All groups share one centre, and each spreads out both ways along 14 directions, with some noise.
Known rows, each followed by its group:
[  1  -4 -18   7   2 -18  -3  22  -3 -22   0  23  24 -10 -39   9  -8  13
  25  31  -1] : A
[-16   9  18  37  -2  -3   4  13  13  24  14  37 -23  -4 -14   0 -23 -20
  26  -6  16] : J
[ -9  20 -12 -18  25 -12  10   0  17 -13  27  -6   0   3   0   4  20   3
  16 -30 -12] : H
[  2 -19  23  19   8  -6  17 -21   2  -3   1  -2   4 -16 -20   6  -5  -4
 -32 -10  14] : L
[ 11 -17  13  -5   2 -16  -8 -17  -2  -5   4  -7 -12 -10  15 -10   3  -5
  -1  -4  10] : W
[  0 -50  11  24  -8 -17 -39 -13  10   6  13 -28  -8   9  13  14  21  18
  20 -33  42] : K
[  8 -12  -4 -15   7 -14  31  -9  21   7  20  19   1  20 -11  15  -9   6
   4  -8   9] : L
[-19  17   0 -24  -3  15 -17 -24 -17  -6  -6  -1  -7   1  -6   0  10  -1
  13  -1 -14] : W
[  7 -15   6   0   5  -1  16 -41 -19   9   9 -15  -5  -6 -19  14   5 -21
 -10 -26  10] : L
[  5   8   8   1   8 -12  10  16  -3 -22 -31  -9   6   8 -21 -25 -35  18
 -10 -17 -12] : H
[  6  -3   4  44  -2 -10 -20   5  -6 -10  -7 -11 -24   6  12 -21  17  18
   3  11  18] : A
[-11  36   7 -21  26  11   0 -24  -4  11 -14  -2   6   2 -28   7 -13   6
 -11  -7 -16] : K
[ -4 -10 -13 -12 -10   7  -7 -41 -17 -10  13 -12  12 -16  -9 -10  33   5
   7 -15  22] : K
[ 12 -12  -1 -12  -3 -27  -9 -13 -36 -13   6  10  23  -6  29  16   6  -4
  -5   1 -13] : A
[  8   9 -15  -1  -4   9  -9  -3  -2 -18 -10 -15  28 -11  -1   5  -3  11
  -7  12   5] : K
[ 10 -20   2  10  -9 -28   4  16 -12  -1  -9  19  -3  24 -17  -5 -25   9
  17  15   7] : K
[ 14 -22   0  -3  -3  -8   3   5  13   9  19   4   4 -32  19 -15  16  -8
   2  -6  16] : K
[  0   1  -2  -5   6 -22  -8 -10 -15 -22   2  -2  -8 -12  -4 -13   3 -11
  26   6  -2] : L
[ 20  -3  12  38  32 -45 -16  -1  16  -4  18 -22 -18 -12  30 -10  24   3
   0  -9  20] : A
[  9   4  19   4  -1   6 -33 -19 -12 -32 -18 -11  18 -11  17  24 -20  33
 -19 -20  -6] : W
[-12  -6   3 -11  -4  18   2 -15  -9  -3  -4  -1  13   2 -34  26   6  11
 -13   7  -5] : K
[-22   2  13  -1  10   0 -11 -12 -13  12  -4  -6 -17  14   3   1  24 -11
  -5   4 -13] : J
[  4  -7   1  10  19   6  11   3  -6  24  -9 -21  12  -7 -19   7  15  -2
 -36 -12  -8] : W
[  9  18 -16   7 -29  10 -17  11  -8  -6   3   6  22 -17  14 -28  -1  23
   8 -13  20] : J
[ -9  -6   9  -5   0 -20 -12  -1  -7 -26  13  -1   4 -10   3  -9  34   9
 -16  24   0] : A
[ 13 -43  -4   2  -9   3   6   1 -27   9   3  18  -6  -7  19  16  43   1
 -18  13 -20] : H
[  4 -15  -2   0   6   8  18  -8  43   7  15 -16 -10  14  17  15   1  -1
 -12 -11  18] : W
[-14   9   1 -12 -11  16  -7 -20 -19 -14  -8 -15  -9 -16   3 -30  18  -9
   1 -12  -1] : J
[  1   0   9   1   6   4   3 -20  28  -2 -17  14   1   1  17 -19 -19  10
  -3  -4  14] : L
[ -8   6  -3  -6   9  -4 -11 -17   6  -9  10  12  -7 -16  -3   0  16  -2
  27   7   0] : W
[  2  12  -6  -8  16  15   2 -18 -16  14 -16  11   3 -10 -26  -1   0  17
  13 -34 -19] : W
[ -1 -11   0  -6   9   7  11  -4  14  25  20  -4 -14   7  -8  18  22  -3
  -7   6   6] : H
[ -6   0  10  11   3 -14 -11  19  -5  12  -6  -4 -12  -6 -17 -23  -9 -10
  19  -6   6] : J
[ -5  11  -9  -9  -3   8  17   6  30   7   8  -4 -26  16   3 -32   6  -3
  13   8  14] : W
[-15  -2 -16 -13  10   7  12   2  10   1  -2   8  22  -7 -37   8   7   5
   8  -8  -7] : A
[-13  -5  -4 -22  16 -16  -6 -18   8 -34  -2  19  11  -7 -12   9   5  12
  20   4 -15] : H
[-14  -5  -2  -9 -10  -1 -14   5 -12  10  -7  12  21 -12 -20   4 -12 -10
  20   7   4] : L
[  1  -7  12   2  -6   8 -16  14  26 -18  12 -16  -5   8  -5  37 -15  19
  -4   6   4] : W
[ 19  22  -3 -29  15 -13  19 -31  11 -24  25   3  -5   8  22  17   1   0
 -10  21  -8] : L
[  5  -3   0  10   8  -8  -8   9  -6  20 -11  14  32 -18 -20 -12   3  16
  -6  -1  11] : A
[  0 -21  13  10   2 -30  -4  33  11 -14  20   6   0 -12  17  17   0 -16
   3   9  -7] : H
[ -6 -12  13 -28 -11 -10  -9 -24 -13 -14 -20  23  13   1  25  -6 -29  -2
   4 -14  -7] : W
[  4  12  -8 -11 -14  16  15 -19 -21   3  20  -9   0  -1 -30   1  25   2
 -16  24  11] : A
[-21  14  14  13  14  11  -4 -11   3 -16  -7 -11 -23  30  -3  27   2   2
 -17  17 -18] : K
[  9 -20  -3   5  14 -41  18  -4 -26  10  -8  23  -3  16 -14 -28  13   0
   6  11  -4] : J
[-18 -16   8 -27 -10   7 -23   8   4  -1  10 -19  -6  -4 -32  -7  26  20
   7   7   6] : J
[  0   6   9 -38  14  -1  -8  24  36  44  24  -2  -1  14  -2  26  -6  10
   3   3   2] : H
[ -5  -4 -10  21  17 -30  -7 -12 -13  -2  -4  14  28  -9 -23 -13  18  14
  10   0  12] : A
[ -9  -2   2   2  -3   4   2   4  -2   9  -5  25  13   3 -13   3  -4  13
   3  -8  -5] : K
[ -8  -7  11  12  -5  -6  12  16 -11  12  -1   6  14  -1 -27 -10   3   3
 -25   0   3] : L
[ 17   1  -9 -10  -2 -14 -14   4 -23  28   6 -33 -14   5  -3 -43  26   6
  18 -19  21] : K
[-11   1  23  13  13  -7  37 -32  -3 -18   1  -1  -3  10  -6 -15  12   7
 -54 -34   2] : A
[-14  -1  11  38  12 -28   4  27  15 -15  -1   5 -14  -5 -18 -18 -13 -17
  20   5   8] : H
[  2 -20   7 -12 -15  14  -7  14  -4 -15  -7 -20 -20 -21 -26 -29  13   1
   1  11   1] : W
[-29  -1   9  -7  31  20 -18 -11  25   7   1 -14 -18  -9 -22   7  36  10
   9 -22 -13] : W
[  4  -1  21  11   6 -22  -2  -7  -5   4  -5  -8  -9  26   8  -3 -11   9
 -17  -8   8] : A
[ 11 -23  27   8 -14   2  -2  -2  27 -18  18  -9 -23  10  32  40 -29 -11
 -22  27  14] : J
[-12 -14  -7 -31   2   5 -26  -5 -10  -8 -12 -28  20   1   7   9  25  10
  -7   6 -12] : J
[-12  -3  -2  21   6 -11   5 -25  -4 -24  -5  11  12   2 -23 -11  11  15
   4   0  16] : A
[-24  -3  -7 -27 -17  28 -32  19   5  -7 -16 -19  24 -21  25 -11  10   1
   5 -22 -11] : J
[ 11  17  -4   1  20  -9  24  -1  42 -13   6  25   6   3  32  -5  -4  13
 -21  24   2] : L
[-20   6  21 -17  -8  -1   0  -4  11  -5  -5  23  -1 -17  20 -41   1  -8
 -14   9  -1] : K
[ -9   5  -3   1   5  -2   5 -31 -12   3  -1  10  -8   5 -18 -17  12   2
  11  -9   8] : A
[ 20 -17  -9  42   4  -7   7  21   8 -12   3 -17  -3  -4 -14   7  -3  16
   1 -19  10] : H
[ -2 -19   8  28   2  14   3  18   6   6  -9  -7 -14   2  -4  -6  21  24
 -19 -29  -5] : L
[ 10   3  10 -23  16 -28  -2   6   7  -9   9   6   3  13   6   8  -7  17
  -4   8 -11] : H
[-20   2  -9  21  11   7  11  20   3  15 -11  23  -1  10 -26  -1  14   5
   8  -5 -15] : W
[ -7  10  -5  -3  -1  -3  13 -29 -11 -18  15  12   3  -4 -18   5   1  -6
  13 -16   4] : H
[ 13 -39  -1  -9  14 -28  16  12  -5   2 -12  11  10  13 -13  27 -17  -8
  -6  24 -18] : H
[ 13  25 -10  -8   0  24  -2  15  11   3 -12   0  20 -17 -24   1 -36  24
  10 -17   1] : J
[ -1 -21   2  -3   9 -16  20   3   0  -6  -6  26   3   2 -16   7  -8  -2
   1   2 -15] : H
[  9 -24 -15 -32  22 -26  11   2  -2   3   5 -15  15   4   1   9  21  -7
   1  -8 -15] : J
[  0   2 -11  -7  -1  -4  -6  -6  -9  10   3  -5  10   7  -4  -1   5   2
  14 -13   5] : K
[  5 -20   0 -14   2 -11  11   9  -9  14 -18  13  17   6  -4  10 -23 -13
  -3   8 -14] : H
[ -3  16   7 -15  29   3   7  -8  -1  -3  -8  -7 -19  -3 -28 -10  12   9
  -5  -7 -26] : L
[ -9  11 -23 -10  -2   3  -2  -7  19 -17  19  16   3  -1  21  -7  23  10
  30  -8   4] : W
[-19  17  -9  22  17  -4  15   8   6  16 -17  12  21   4  -1 -20  13 -10
 -17  11  -5] : W
[ -8  10  -1 -37 -10  21 -12 -13   5 -17 -11 -20  18  -1  20  -1  -9   9
 -15  -9  -5] : L
[-13  -4  -3 -16  -5   5 -11   6  -1 -17   2  16  22 -24 -19  15  -8   6
  22 -25 -14] : H
[  7  -3 -18 -18 -18  -9  -8  -4 -26  -2   2   1  27  -1   2 -26  24  23
   2   1   9] : J
[ 24  -8 -10  -2   0  12   7  -3  -6   6  12 -25  -5   2 -11  31   1   3
  -5  -5  -2] : J
[ 21  32 -10   2   5  -8 -26 -26 -14 -21  14   6 -13 -13  16  -4   8  21
  35  -6   6] : W
[ -2  -2  -4 -15   6  24  13  -7   7  11   8  -2  -3   9 -13  22  16  18
 -11 -16 -12] : L
[  3  -2  -3   1  -2   9   2  15  23   1   6 -11  17   1 -27  20 -21  13
  -6  11  14] : A
[ 18   7  10 -20   6  -3  13  16 -19  29 -16   7  -2 -13 -32 -25 -17  -1
 -16  12 -12] : K
[-21  17  -8 -20 -15  17  14  14 -32  12 -10 -12 -12  42 -26  -8  21 -10
 -17  35 -25] : K
[ -2  -4  -7  13 -15   6 -25  16  20 -30   8  -5   7  -7  44  10   3  15
  12 -19   3] : K
[ 17 -24   6 -12   1 -23  -6  14  15  -5  18 -15  -5   1 -23  -3   2  16
   2  22  22] : J
[ -6  12  12   4 -15 -15 -25 -26 -22   9   7  12  -6   1  -4 -12  -3 -10
  20  37  30] : L
[  1 -11   5   3  16  -5  -1  -6  -2   8  -8   0 -13   8 -23  12  -5   3
  11 -12  -9] : K
[ -5  -8  -3  14  -8  31  11  13  37  10   0  13 -10  -3 -27  -2 -11  11
   9   6  17] : A
[-18 -18  22  14  -9  12 -12  14   4  -2  -4   9 -25   1  -7  13  -5   1
   6 -10 -13] : J
[ 14  -4 -11   4  -4  22  -2   9  12 -35 -11   2   4  -3 -12  24 -16  31
   4   0 -15] : L
[ -1  10   6 -17   3   3  30 -13   3   1  13  16   2   3 -39   1 -15   7
  -3 -29   1] : H
[ -9   5  16  -6  -1  -6  -5 -19  -2  -1  -2   8  -3  -6  10 -23   9   2
 -12   4   8] : A
[  5  11  -2   9   9  17   5  -6  29 -10 -15 -23   0  -7  16 -17   1  11
 -27   2   6] : L

New rows. What belongs after each?
[ 18  -9   4  10   8   0 -12  26  12  13 -12 -10 -11  20  -6  12 -10  35
  -3  -2  -3] : H
[  5 -15 -17 -10  -1   2   7 -28 -21   6  -7  -6  11   8  -2  15   3 -13
   9  -8  -1] : K
[-17   5  -3  20  -5  -2 -15  10 -11  17  16  26   9  -1   4  12  21   4
  19 -23   1] : J
[ 13  -3  -7   9   6   5  10   3  -2  10   7  -1  -9 -21  21 -14  26 -12
  -7  -6  -4] : K
[ 17  -5  -2  28  11 -11   6 -13 -15  27  16  13  -6   1 -10  15  16  12
   5 -26  11] : K
[  6  -6   8  14   1  -7  12   9   6   6  19   3  -6  -6 -19  -4   5   8
  -4 -10  15] : H
[ -9  -3   6   0  -7  14   5 -21  34  -1   4 -25  -4  25  17   7 -11  -5
 -15   5  30] : A
[  9  -6  22   5   2 -13 -11  11  -5   1  10  -3 -18  -7   8  -3  10  10
 -13   2  -3] : A
[-12  14  -7  -2 -19  -6  10  13  11   9  31  16  20   5  22 -14  24  -8
 -15  28  23] : K
[ -9 -16 -39  23  -2  26  11   6  10  -2 -17 -10  16  18 -10  24   5   2
  21 -28  -8] : A
[ -8   3  17   0  -8   3  -6 -14 -10  35  -4  10  12   9 -58 -16  -4  27
 -13  14  33] : A
[ -6   0  -8 -19  12   8   4   7  21 -26 -20 -10  21 -19   3  -9 -10   0
  -7 -10 -13] : L
[ 14  15   3   8   9 -11   1  -4  -6   8  -5  10 -10  14   5  -2 -13   3
  -2  20  -2] : L
[ 12 -10   1 -11 -12   6  -3  -5   5   6   4   4  27 -33  25  -7   0  -5
 -19   1  14] : K
[ 30 -10 -16  -1   9  -2  11 -13   1  22  -1 -12  -1 -17  25 -10   4 -19
   4 -12   8] : W
[ -1   6   8   6  23   6  17 -27  24 -13   4  -5 -11 -12  -2 -13  19   7
 -23   0   4] : L
[ -8   6   5  -4  -1 -22  12 -11 -27  17  22  -2 -23   2  -4 -30  24 -29
  14 -12  11] : J
[ 15 -13  -1  11  12 -24  14   9   1  -2  -6   7   4   4   1 -11  -4   9
  -9   5   2] : H
[ -7 -11  -3 -12   3 -26   9  22  10   4  21   9  -2  12  -9 -11  13   4
  17  -7   6] : L
[-11 -20  33  30   8 -16 -21  -6 -18  -9 -11   1  -9   6  -1  20   9   6
 -23   4  -9] : W
[-13 -39   5  -7  -6  10  12  -8  -9 -29 -14  36   6 -14   2  27   3  -6
  -7  -1 -34] : H
[ -8  -9  14   8  -3  18  16 -11  14  12  -2 -28 -12  12   4 -29  25  16
 -42 -30  17] : L
[ 14   7  16 -10  24 -42  15 -25 -13   9  12  25  21 -27  11 -21   4 -10
 -20  -5   7] : A
[ -3  -7  -5 -20  -8   8 -13  13  10   5   9   5  28 -26 -20  -5   6  22
   8 -14  13] : K
[  0  -4   0 -13  -1  17  17  15  17  24   1  14  -2  -8  10  -7  -1  -9
 -11  -7  -9] : A
[  6  -2  -2   6  14 -26  -2   2   9  -8  13  -3  11  -5   2   3   9   9
   2  -1   6] : J
[ -8  22 -16  24  -5  21   7 -36 -15 -13   2 -15  -5   0   3  -3   3 -22
  13 -18  13] : H
[ -1  -2  33   3   0   1  -4 -26 -19  -7   9  -2 -26   7 -19   6  12  21
 -29  -7   0] : L
[-19   7   9 -19 -21 -15  14   0  -6 -15  26  11   2  36  -9   2   2   3
 -10  26   8] : W
[  4   7  -3  15  -5  16  -7   6 -18   0  -4 -10 -34  -7  14 -23  33   1
   5  -2 -13] : A
[ -2   3  16 -15 -21  12  -9  -2 -14   8  13  14   3  -7 -15  19 -19   6
   4 -16   1] : H
[ -7  -2  -8  -5   4   3   3 -11  -3  -4  -5   1  10  -5  12  -4  12  -5
   1 -13  -7] : A
[ 13  23  -3 -24  -6  16   7   7  -8   6  -4 -19  -1   9 -28 -10 -18  19
 -11  -3  -1] : W
[ 18   4  -2   6 -11   8  -2  -1 -27  11  33  -7 -13 -10 -11  -8  44  31
  -8 -27   9] : H
[ -1  23 -20 -15  -4  25   6  -8  11  -5   5 -16  -5 -20   7 -23  19 -19
   4  21   4] : A
[  5 -11   4  13  11   4 -16  -6  14  21  -8 -12  18 -22  39  -9  16   4
 -18 -30  12] : A
[ -4  -3 -13  -3   2   3  16 -27 -27 -11 -17   0  -9  11   3  -6  13 -19
   4   3 -13] : K
[  4  23 -26 -25 -12  10  -3   3  -4  -5  20 -16  14 -21  21 -25  32  -1
   8 -12   2] : K
[ -5 -10  20 -35  19 -33   7  20  -1 -17  -9 -11   4   2 -32 -12 -13   0
 -18  15 -20] : H
[ -5  -5  -9 -31   8  -8  14 -17 -13  12  13   0   6  11 -15   1  27  -1
  -1  -1  -5] : J
[  9   6   9   9  16   9  -2  -3  23  25  13 -24 -18  -4  -8   2   1   5
  -5 -16  16] : A
[-18 -23 -20 -20  -5   3  -2  -1   1  19 -11 -13  36  12 -33   6  11  -2
   1  24  13] : K
[ -8  30  13 -25  -3  17 -13  -2 -10   7  -6   0  -9   5  15 -25   8  18
 -14 -11 -14] : H
[-15  40  -8   2   5  26 -16  -7   0   6  -4   4  18  -8  -3   3   7  19
   1 -15  -5] : J
[ 18   1 -15 -10  -4 -14  -4  13  -6  31  20  21  27 -16  10  -6   6  10
  15 -11  13] : H
[ 19  11   5   1  19  -5  16   1  17  28  25 -11 -11 -10  -8   0   3  -8
 -11   0  15] : A
[  8   6 -30 -17  15  -4  20 -15 -12  11 -13  -8  18  -6   2 -28  17 -12
   0  -4  -9] : J
[  3 -33  12 -11  10  -5 -17  -7   5   9 -18   7  -8 -22  -3   9 -19 -13
  20  -7  -9] : W
[  2   7 -10  -7   6  24  17  -5   4  13 -17 -20   4 -15 -13 -28   8 -10
 -17  -2  -1] : W
[-15  -6  10  23  35   2   1 -43  34  -3  17  22   9 -25 -23  33  19  13
  -4 -16  13] : K
[-11 -18  -4 -12 -20 -16  -3   4   2 -13  -3   6  10  24  11  -6 -12  -7
  17  15  11] : K
[ -2 -10   4  10  -1 -37  -3   9 -20 -27   2  12  16  12  -5   3  11  12
  -8  24  -5] : A
[-10   1   5  11   8  17  -4   4  20  11 -24   1 -14  11 -11 -15  -4  12
  -6   8   0] : H
[-11  -8 -10 -35  19 -37   0   6  -1   3 -18  -4  25  -2  23 -49  25 -12
   0   8  -5] : J
[-11   2 -12 -33 -10  23  18   7   8   4   2  22  -4  -2  -9  -1  -4 -15
   9  13 -18] : A
[ 24   9 -29  -1 -22 -19   7  -2 -43   0 -16 -14  17  38  17 -13 -20 -12
   7  22   6] : K
[  9  -2  14  13 -12 -31   5   3 -23   7  18  20 -13  17   2 -10  -6   2
   5  -3  13] : J
[  5   5 -16  27   6  -4   5   6   4   9   5  22   9 -14 -15 -13  10  11
  17  -5  12] : J
[ -4   1  10   9  15  -6   6 -41   3 -12  -7  13  -1 -12  -5 -16   5   8
 -11  -7   9] : W
[-11 -19  -4  10  16 -13  16  -9   3   3 -15  13  -8   5 -23 -13  13 -11
   8  15  -4] : K
[-28  -2  12 -21  13 -21 -10 -23  10 -48  19  12  -7  -2 -16  33   2  -9
  25  13 -14] : H
[-13  18  10  -4   8  -4 -10  18   3   3  20  -2  -2  -8 -13   2   3   9
  11 -37  -6] : J
[  9  40 -12 -27   4   6   2 -30 -10   5  20 -12  -9   2 -14  -4  10   2
  17   4   8] : W
[ 19   8  -5  -8 -12   8  -6   0   5  -7  17 -19 -26   4  -2   0  -4   9
  17  10  12] : W
[ -7  -9  -7  36   5   4  -9   1  -2 -15 -19  26  10 -18 -21 -12  13  30
  13 -18  -4] : K
[ -6   7   0  -7   7 -18  20  17 -15 -14 -17   0  11   0 -27 -35  -6   0
 -11  -6 -16] : L
[  2 -34   2 -11 -10   4   5  -5   3  -2  -5  -3  -9   0  23  -4   3  -9
   1 -13  -1] : W
[  4   7   8  14  22  -6   4 -34  12   0  -8   9 -12  -3  12 -20   3  14
  -4 -20  11] : W
[  1 -13   0 -26 -16  16  -2 -14  -6  -8 -11 -21  -6  -6  16 -15   0 -14
  -5  -1   1] : W
[ 16  -4 -25   6 -17  31   8  -5 -32  10 -19  -1   2   3   0   2  16  13
  -4 -12 -16] : J
[ -4  19 -10 -25  -7  -8   8  11   1   5  16 -13   0  16   4 -10   8 -12
   1  24   6] : K
[ -2  -2 -11  14  32 -24   6  11  35  15   2   5  11 -11   9 -12   8 -10
  14 -11   9] : A
[ 18   5  -6  20  13 -11  21  10  18  13 -10  14  -7  -3 -11 -27 -25  -4
   6  13  12] : J
[ 10 -13  12  28   2 -12 -16  -1  -2  -6   5 -32 -31  -5 -10  -3  12  -8
   3  21  21] : J
[  5  -5  -7  -5  19  10  26 -12  25   4  -2 -17 -22  14 -12 -14   7  14
  -2 -37   0] : L
[  6  15   9  -8  15  -8   0 -24 -16  23  12 -15   8 -18  -4 -19  33   2
 -27 -10  13] : A
[ 16  21   6 -15  16   6   6 -14  13   6  32 -30 -27 -21   1  -3  15 -12
  -6   5   7] : A
[  1   0  -1   2 -11   6 -10 -15 -27   1  -1   4  -8   1  15   3  16  -5
   1   6  -5] : H
[ -9  12 -16 -18   4  -7  -6   8  12   3  -4 -14  15  14  12  -7  -5  -9
  15   7   2] : K
[ -5  -7  -8  10   4  -6  11 -18  -7 -13  -1   6  -2  16 -29  15  -1   7
  14  -9   2] : A
[ 33  22 -18   3 -20  -1  25 -16 -19  -5   3  13  14  -5  22 -38 -13   0
  -6   1  23] : J
[-13  -4   9  -7 -10   6 -12 -16 -25  12  -6  -7   0  14  -3 -13  24  11
 -14  -3   3] : A
